All groups share one centre, and each spreads out both ways along 10 directions, with some noise.
Some rows, each with its group after it:
[-11,-42,-10,43,27,44,-49,27,-19,29,8,42,-24,4,8,8,31,-40] : kilez
[-4,-19,-23,41,8,-26,-29,-3,4,22,14,62,10,-26,20,-28,-26,32] : sifo
[-10,-36,-26,10,63,12,-34,51,4,-43,-15,-37,10,49,60,37,-4,-16] : zipun
[-23,-45,-6,17,27,23,-9,13,21,-23,19,15,6,13,13,5,-25,1] : Sakiz
[9,-28,2,10,34,-2,-51,15,17,-27,7,41,-19,-39,-2,36,45,9] : kilez
[8,-10,5,26,63,29,-18,37,-20,1,-27,-13,41,-12,41,30,46,2] : zipun
[-30,24,-53,2,27,12,-19,17,-14,22,-18,7,-3,8,-2,-23,23,-9] : zipun
[6,1,12,16,43,22,-17,19,30,-28,-12,-5,18,21,-6,24,12,26] : zipun
[-11,5,-12,11,-11,30,-38,34,1,10,-58,-20,2,12,3,18,54,38] : sike
[15,10,-12,-39,1,15,-5,0,-32,-10,32,23,2,-31,-34,-28,29,-15] : sike
[18,6,-10,38,26,26,-26,10,-12,28,4,4,-43,44,3,2,13,-63] : kilez
[-9,16,-13,40,53,2,-7,-19,11,28,16,23,-18,33,7,-2,-27,-61] : Sakiz
[-14,34,-22,2,-6,7,-48,18,-11,39,1,33,-7,8,-2,4,34,-22] : Sakiz
[-26,20,2,2,-20,-20,-25,-20,-25,49,-48,-19,-4,-45,34,-4,23,-17] : zipun
[-12,-8,30,5,-41,48,-58,13,2,19,-33,-12,-31,2,-27,2,46,4] : sike
[13,-34,30,61,-23,3,-40,-1,15,30,-26,-8,-47,40,30,30,-5,-29] : sike
[-9,-4,-25,-5,55,15,14,-1,18,-38,-14,-12,5,5,-14,-1,12,0] : Nus
[1,73,1,-31,40,-17,-50,-14,44,-36,0,0,-23,-5,-54,8,25,2] : zipun
[-5,3,-29,-3,24,34,38,4,-22,6,12,-27,11,64,8,-20,-24,-52] : kilez
[1,-21,34,-14,12,42,-30,13,-9,-21,-7,-22,1,-22,-11,1,30,-8] : Nus
[9,17,-41,3,-23,-30,14,-15,13,21,4,68,7,33,-14,5,2,0] : Nus
[-27,-20,-2,-6,-29,-22,5,4,-23,21,-25,-47,-11,-11,54,12,-8,-17] : zipun
[-30,-36,-14,54,15,8,-27,1,-15,45,-32,-23,-32,3,52,-10,-11,-38] : Nus
[-17,-23,31,72,-19,31,-7,-13,31,59,8,63,-17,14,-12,7,-16,6] : sifo
[-10,-27,3,13,24,-6,-1,19,14,-13,39,36,17,-16,22,16,-26,18] : Nus
[-20,-7,-27,15,53,35,-48,17,31,-17,-17,7,9,55,1,5,5,-14] : sifo
[1,1,-59,19,11,-4,-16,-15,18,1,-22,27,-22,31,-31,-33,3,5] : Nus
[-22,11,48,-49,-15,-3,-25,-24,17,-13,-25,-5,52,-32,19,32,20,10] : kilez
[-18,-4,-29,-50,-27,9,34,15,-19,-22,7,-15,1,-4,-24,-14,13,15] : sike
[-60,19,-47,-8,26,5,-53,-5,31,9,-18,4,-26,23,-4,-9,0,-28] : kilez
[35,25,-15,6,3,3,28,31,-38,14,-33,-20,43,28,23,23,42,18] : sifo
[25,17,11,-12,-74,-26,-52,-1,-30,52,48,71,-15,-9,-4,-18,4,-27] : sifo
[-6,18,-12,-10,20,-20,-12,19,12,-22,-23,-45,-6,21,21,23,0,8] : zipun
[-16,-12,-13,14,-6,27,-39,17,10,11,-42,5,-7,12,-4,12,40,12] : sike
[-32,5,-7,-15,-16,2,39,-48,4,20,-36,18,4,-30,-20,2,30,-8] : Sakiz
[-37,32,-13,17,14,7,15,-14,-17,63,-13,16,0,-5,11,-6,13,-42] : Sakiz
[12,2,1,-6,0,2,-8,13,-51,12,16,-44,-16,-16,23,-35,-11,-28] : Sakiz
[44,-40,38,48,-9,26,-47,32,5,4,24,46,16,31,10,16,-7,16] : Sakiz
[17,-38,41,73,55,30,-10,13,29,3,11,21,31,25,27,26,-26,8] : Sakiz
[-26,11,22,-38,-24,24,5,-17,19,-24,-6,-40,-6,-7,-42,-25,-8,13] : sike
[44,15,10,-23,-23,15,17,23,-38,-19,-23,-51,-2,1,-22,1,49,16] : sifo
[-50,-5,-63,-9,-2,1,-25,-25,24,9,-15,42,-45,30,-23,-7,21,-54] : Nus
[-1,13,5,6,8,10,-14,-3,-38,47,-5,36,16,-38,10,9,52,-34] : Sakiz
[50,4,47,30,-29,-21,16,-28,14,4,42,30,-32,-21,-44,-24,-39,26] : sifo
[-9,-31,-25,-43,-28,-14,3,-13,-32,-2,-20,20,-9,-13,13,33,59,-59] : zipun
[-13,-15,15,-31,-17,14,48,-43,8,-23,-10,-33,-20,-12,-30,-13,-1,-23] : sike
[5,-3,23,9,-20,13,11,-29,8,22,-31,25,42,17,8,26,20,-9] : sifo
[-13,12,-11,22,19,13,40,5,6,25,-14,-8,-8,36,9,40,14,-20] : sifo
[-16,50,-15,-37,31,-25,-1,1,39,-39,10,-31,-8,28,-10,19,-15,-7] : Nus
[-3,-14,-21,3,32,46,-2,21,-3,-12,32,27,17,38,-21,-17,-6,-12] : kilez
[-27,31,13,3,38,24,3,-21,17,22,35,28,-22,-12,-35,-9,-1,-48] : sike
[21,-24,-30,1,-19,3,-39,58,-4,-30,7,-20,-19,65,16,10,-7,12] : Sakiz
[-59,-14,-3,-26,15,35,-19,-15,23,-8,61,38,-34,-2,-39,-31,-33,-48] : sike
[59,9,39,1,21,-14,-32,-16,-17,-4,26,68,-11,-65,-29,20,60,-29] : kilez
[-38,-13,-6,12,-6,12,-16,-25,29,20,4,34,-45,11,-27,0,-3,-41] : sifo
[4,-16,9,-2,-2,-2,-29,-27,28,-22,1,14,-21,-2,-27,-20,-8,-3] : Sakiz
[1,23,22,-22,18,-22,-27,-53,46,-26,-18,11,-19,-14,-33,11,14,-23] : zipun
[35,-16,-19,34,60,32,31,15,-15,-7,20,31,-7,16,-24,6,22,-24] : kilez
[31,60,34,-27,4,32,2,0,-27,11,-2,-3,49,15,-20,13,47,-18] : kilez
[31,-11,14,-24,-9,-6,-8,9,-7,-44,18,-15,4,-30,-11,-17,-5,36] : Sakiz
[47,-12,31,21,-13,-17,-31,-29,3,-3,-12,8,-11,0,0,-9,-2,-15] : sike
[15,-9,-29,20,10,19,-45,6,-3,7,3,46,-4,23,-18,-27,10,-5] : Nus
[-6,4,-20,-19,-39,-14,21,-27,31,-19,-8,12,-31,-12,-52,-16,5,40] : Nus
[-10,-33,-40,44,11,16,2,22,-6,22,-7,23,-26,14,1,-14,2,10] : kilez
[-10,6,-34,-8,6,7,-14,29,-18,6,-4,-1,-19,14,1,12,30,-13] : sike
[-42,15,-3,-39,-14,-13,-43,-2,54,-37,-16,8,37,-17,-14,1,-4,75] : kilez
[-57,-49,25,14,-31,25,-19,-33,25,34,-28,38,3,-28,10,21,16,-10] : sifo
[-4,-30,-24,34,67,39,6,-33,-9,15,-36,28,19,25,11,1,29,-67] : Nus
[-16,-34,-14,8,-14,17,-8,46,-7,5,-19,-27,16,30,41,20,7,26] : zipun
[4,39,-28,-18,2,-15,0,-9,-9,4,-9,6,-9,-3,-26,-9,32,-8] : zipun
[-11,-10,42,-26,-33,28,-22,-20,24,-10,-69,-10,70,8,6,36,42,23] : sifo
[-6,12,18,-41,-24,16,-35,56,-20,-20,2,-47,4,-13,8,25,36,29] : Nus

New rows. What belongs after each?
[57,-46,-11,11,-4,6,16,21,-37,-16,13,31,29,30,18,5,13,-14] : zipun
[-30,-15,20,-44,6,32,-17,-1,-12,-25,58,1,2,-22,-15,-30,-24,-34] : sike
[-5,-40,9,-12,-45,-23,-29,1,-10,2,-28,-26,-10,3,54,24,-2,-23] : zipun
[-10,-72,21,36,-20,38,-21,8,0,6,3,-19,-18,25,26,-12,-38,-19] : Sakiz
[-18,23,29,-34,-26,8,-27,-2,7,-1,-18,-42,-24,0,-8,21,22,-19] : Nus
[-70,7,-35,9,-4,18,16,4,-4,45,-30,-14,-14,-15,10,-8,9,2] : zipun
[-2,-6,-9,-18,7,-17,14,21,20,-46,35,8,-4,-27,-18,4,-15,55] : Nus
[-7,13,-5,25,-9,-8,-1,-25,10,43,-26,31,9,38,15,15,7,-37] : Nus
[35,-6,42,51,-15,18,-48,1,38,13,-17,23,5,37,-9,13,-4,31] : Sakiz
[0,9,31,-18,-3,-36,-30,-22,45,-32,-26,-7,5,-24,-1,34,4,27] : kilez
[15,13,24,-11,-28,-39,-43,2,30,-23,-4,-21,-22,-1,7,16,-16,23] : kilez
[-1,11,9,-9,-20,-4,34,-23,9,8,-26,3,3,-14,-22,19,23,11] : zipun
[-9,-32,-7,42,23,20,-32,7,26,-3,4,5,-45,42,4,5,-18,-33] : kilez
[-3,9,-27,-11,30,-30,-36,-25,12,-8,18,60,23,20,14,-10,-19,-44] : sifo
[12,-39,-12,9,47,7,-8,25,-2,-37,50,49,13,-27,-3,-12,-12,17] : Nus
[-18,13,-6,-24,-19,-6,-19,-2,-14,18,-26,4,-4,-27,-4,15,51,-10] : zipun
[3,15,-21,1,-18,14,4,32,-24,30,6,21,-14,2,-10,15,42,-2] : sike
[3,-2,-16,31,-15,2,5,-7,22,32,-29,41,-6,57,-2,33,18,-20] : Sakiz
[-11,35,4,24,39,34,-15,23,-7,34,-6,38,31,-24,-5,13,54,15] : sike
[-24,15,5,-26,8,-19,-21,11,32,-9,40,29,4,19,12,44,-17,-29] : Nus
[-35,24,-31,12,-3,-2,-22,-41,17,33,-33,26,-18,-1,-20,-30,5,-14] : zipun
[5,22,-13,-1,-5,7,2,49,-32,16,10,-26,2,-3,8,-2,11,33] : zipun
[-51,16,-15,-11,-37,-2,7,-20,41,7,-5,-5,-33,12,-30,-8,-21,16] : zipun
[-33,-68,2,-24,2,37,-15,-14,-9,-24,25,32,12,-28,-3,-20,-2,-36] : sike
[32,21,6,-35,-8,-29,-7,-25,5,-28,-17,-4,38,-5,-6,-8,6,15] : sifo
[19,-2,-11,12,-19,2,-28,26,18,-11,-1,0,3,53,-8,-7,-23,38] : zipun
[37,-37,6,48,0,26,-62,28,-36,23,4,9,-8,-11,11,-47,-2,15] : Nus
[-48,-12,13,7,37,24,-30,-2,32,1,46,33,0,4,-3,-11,-45,-24] : sike
[15,-24,-2,16,-42,13,15,55,-13,9,36,21,25,56,23,22,-22,29] : Sakiz
[38,0,-33,13,18,-14,44,-28,-33,13,13,34,6,6,-8,-33,-11,-36] : zipun
[14,86,-4,0,16,-26,-1,-14,-9,37,-24,-7,-3,-5,-16,-2,30,-6] : Sakiz
[-16,9,-2,-22,-11,2,34,-21,11,-5,-29,-14,-1,-6,-15,21,28,1] : Nus
[32,-54,-37,-9,18,-39,29,-21,-25,-36,14,25,-3,-2,26,-2,-13,-51] : sike
[52,-9,35,37,39,11,-23,32,-49,2,-6,-60,-4,-16,43,-9,6,-19] : Sakiz
[-25,-25,-30,23,49,27,-6,-14,19,-8,-34,-13,-15,6,-7,-18,5,-14] : Nus
[22,-27,15,33,-6,44,65,26,-43,22,-3,-31,-39,-25,-13,9,43,-5] : sifo
[15,-18,-19,3,41,8,-17,61,-37,-15,29,-6,6,11,40,12,7,-18] : Sakiz
[-6,49,-19,-31,-29,-20,-12,-23,6,1,-44,-38,-24,-8,-33,-19,30,14] : Sakiz
[-46,-28,-13,7,-21,26,-37,13,-10,40,2,25,-18,-8,10,-14,3,-12] : zipun
[21,-6,24,-30,30,35,-31,5,-18,-27,36,33,26,-4,-19,8,36,-41] : Nus
[27,-27,29,7,-14,18,-14,-16,1,-17,-27,0,24,-35,-15,-21,20,43] : sifo
[-11,-10,1,8,2,-33,-18,-26,-31,30,-43,-33,1,-30,65,-1,6,-51] : zipun
[36,-33,55,47,-7,-16,-63,-6,24,-5,-29,-8,16,13,43,9,-32,18] : sike
[-9,39,-13,-21,50,-12,-25,27,8,-21,44,16,39,-4,5,-18,-31,23] : sike
[-13,38,19,-2,41,18,-64,34,53,-39,14,-13,-10,16,-32,15,0,37] : zipun
[-48,32,-40,-28,-26,-5,-3,-7,34,11,-8,37,-2,29,-31,8,8,16] : Sakiz
[-7,39,-27,-5,1,8,-19,20,8,7,-23,-4,-12,15,-23,3,32,18] : sike
[-13,-44,21,27,-24,35,-56,-2,6,25,-7,38,-11,7,0,-2,10,-11] : Sakiz
[17,-36,23,29,35,-31,33,-50,44,-37,-7,28,-23,-35,-10,35,-7,-3] : kilez
[10,-29,27,12,-21,6,9,7,-33,18,-4,-7,1,-35,18,4,20,3] : Nus
[37,1,37,-7,-6,-32,-3,-14,0,-11,44,32,11,-22,6,-1,-31,1] : sifo
[41,-10,-9,31,33,-1,13,-24,29,-29,10,31,10,46,-26,-17,-37,0] : zipun
[-1,-9,21,-29,4,14,-5,12,5,-24,27,28,23,-14,-14,23,22,-5] : Nus
[-5,3,4,-57,18,-17,-3,-3,14,-58,67,12,-28,-33,-33,7,-15,-24] : Nus
[11,-9,29,-3,9,4,-16,12,-15,-5,41,10,-8,-29,0,4,-2,-18] : zipun
[2,20,-41,9,-23,-34,-36,-17,3,30,-2,53,-3,5,-9,-36,-7,12] : sifo
[40,22,-32,30,-19,-15,-21,16,-41,44,-29,-7,-12,31,21,-29,13,-4] : Nus
[-20,11,65,-8,-7,15,-4,-22,47,-9,40,23,-29,-43,-55,12,-13,12] : zipun
[-38,-34,-13,37,-2,10,-15,-13,33,15,-23,0,-30,31,10,-4,-28,-7] : kilez
[5,-11,12,9,22,36,-40,42,12,-31,-27,-32,34,19,9,13,14,50] : sifo
[18,0,-27,40,39,-5,31,8,-2,3,28,9,-40,7,-12,-12,-16,-10] : sifo
[-31,-54,-2,20,-23,32,-2,1,8,16,-31,5,-22,16,14,27,23,-19] : sike
[-12,2,-49,-9,21,-50,-56,-6,-4,3,44,61,-7,-24,20,-35,-33,-10] : sifo
[42,17,-47,36,-6,-11,24,-26,-1,30,-30,63,23,43,-19,-20,14,12] : Nus
[30,-47,46,13,12,20,-28,-2,5,-39,-2,-11,12,-39,0,-8,-9,29] : Sakiz
[-3,-1,26,-7,42,-15,7,-38,43,-39,0,-2,-13,-12,-11,27,-2,-30] : zipun
[-14,47,-2,-14,-39,-34,-22,-21,51,-4,-33,-41,-31,29,-18,-16,-34,38] : zipun
[-2,41,1,12,-12,-5,-28,-27,15,32,-43,11,-15,3,-23,1,33,-2] : Sakiz
[10,13,22,11,-12,7,3,42,-15,7,-14,-55,26,-5,21,-4,-11,64] : Sakiz
[-19,12,-15,-23,8,7,-25,36,4,-20,10,-28,1,16,11,-3,-15,16] : sike
[-31,-8,-52,31,58,41,9,16,-24,32,-11,30,14,-2,9,-10,32,-20] : zipun
[-1,-36,27,-47,-24,35,-11,-12,-29,-19,30,2,-7,-33,-24,-32,14,-32] : sike
[21,8,-41,-15,17,-18,-34,50,-16,-31,25,-1,-22,1,-4,-3,22,19] : kilez
[-14,-13,-23,8,9,25,-67,23,7,0,6,14,-28,15,-18,-25,8,1] : sifo
[-6,35,37,4,-17,-6,0,-23,41,2,1,-8,-13,-14,-39,-3,-19,34] : zipun
[-12,1,39,-5,-21,-6,43,-14,-4,13,-17,-25,4,-43,5,29,15,15] : zipun
[1,4,-28,3,-16,-7,-29,13,-25,21,26,9,-19,10,5,-36,-21,-15] : zipun
[0,9,15,5,-28,5,-36,-35,21,31,-10,58,21,32,-8,5,4,-25] : sifo
[-26,3,-46,-32,-5,-7,-24,-6,-15,-1,-47,-2,15,-6,11,-14,44,1] : sifo
[11,14,-72,-20,-21,-14,28,-7,-5,-6,-8,60,4,21,-45,-3,40,18] : Nus
[25,-33,-22,-26,-7,4,28,59,-46,-31,20,-18,13,21,30,42,25,-7] : zipun
[-13,50,-34,-13,-29,-12,-10,-2,-2,43,-15,16,-17,27,-16,-3,22,-14] : Sakiz
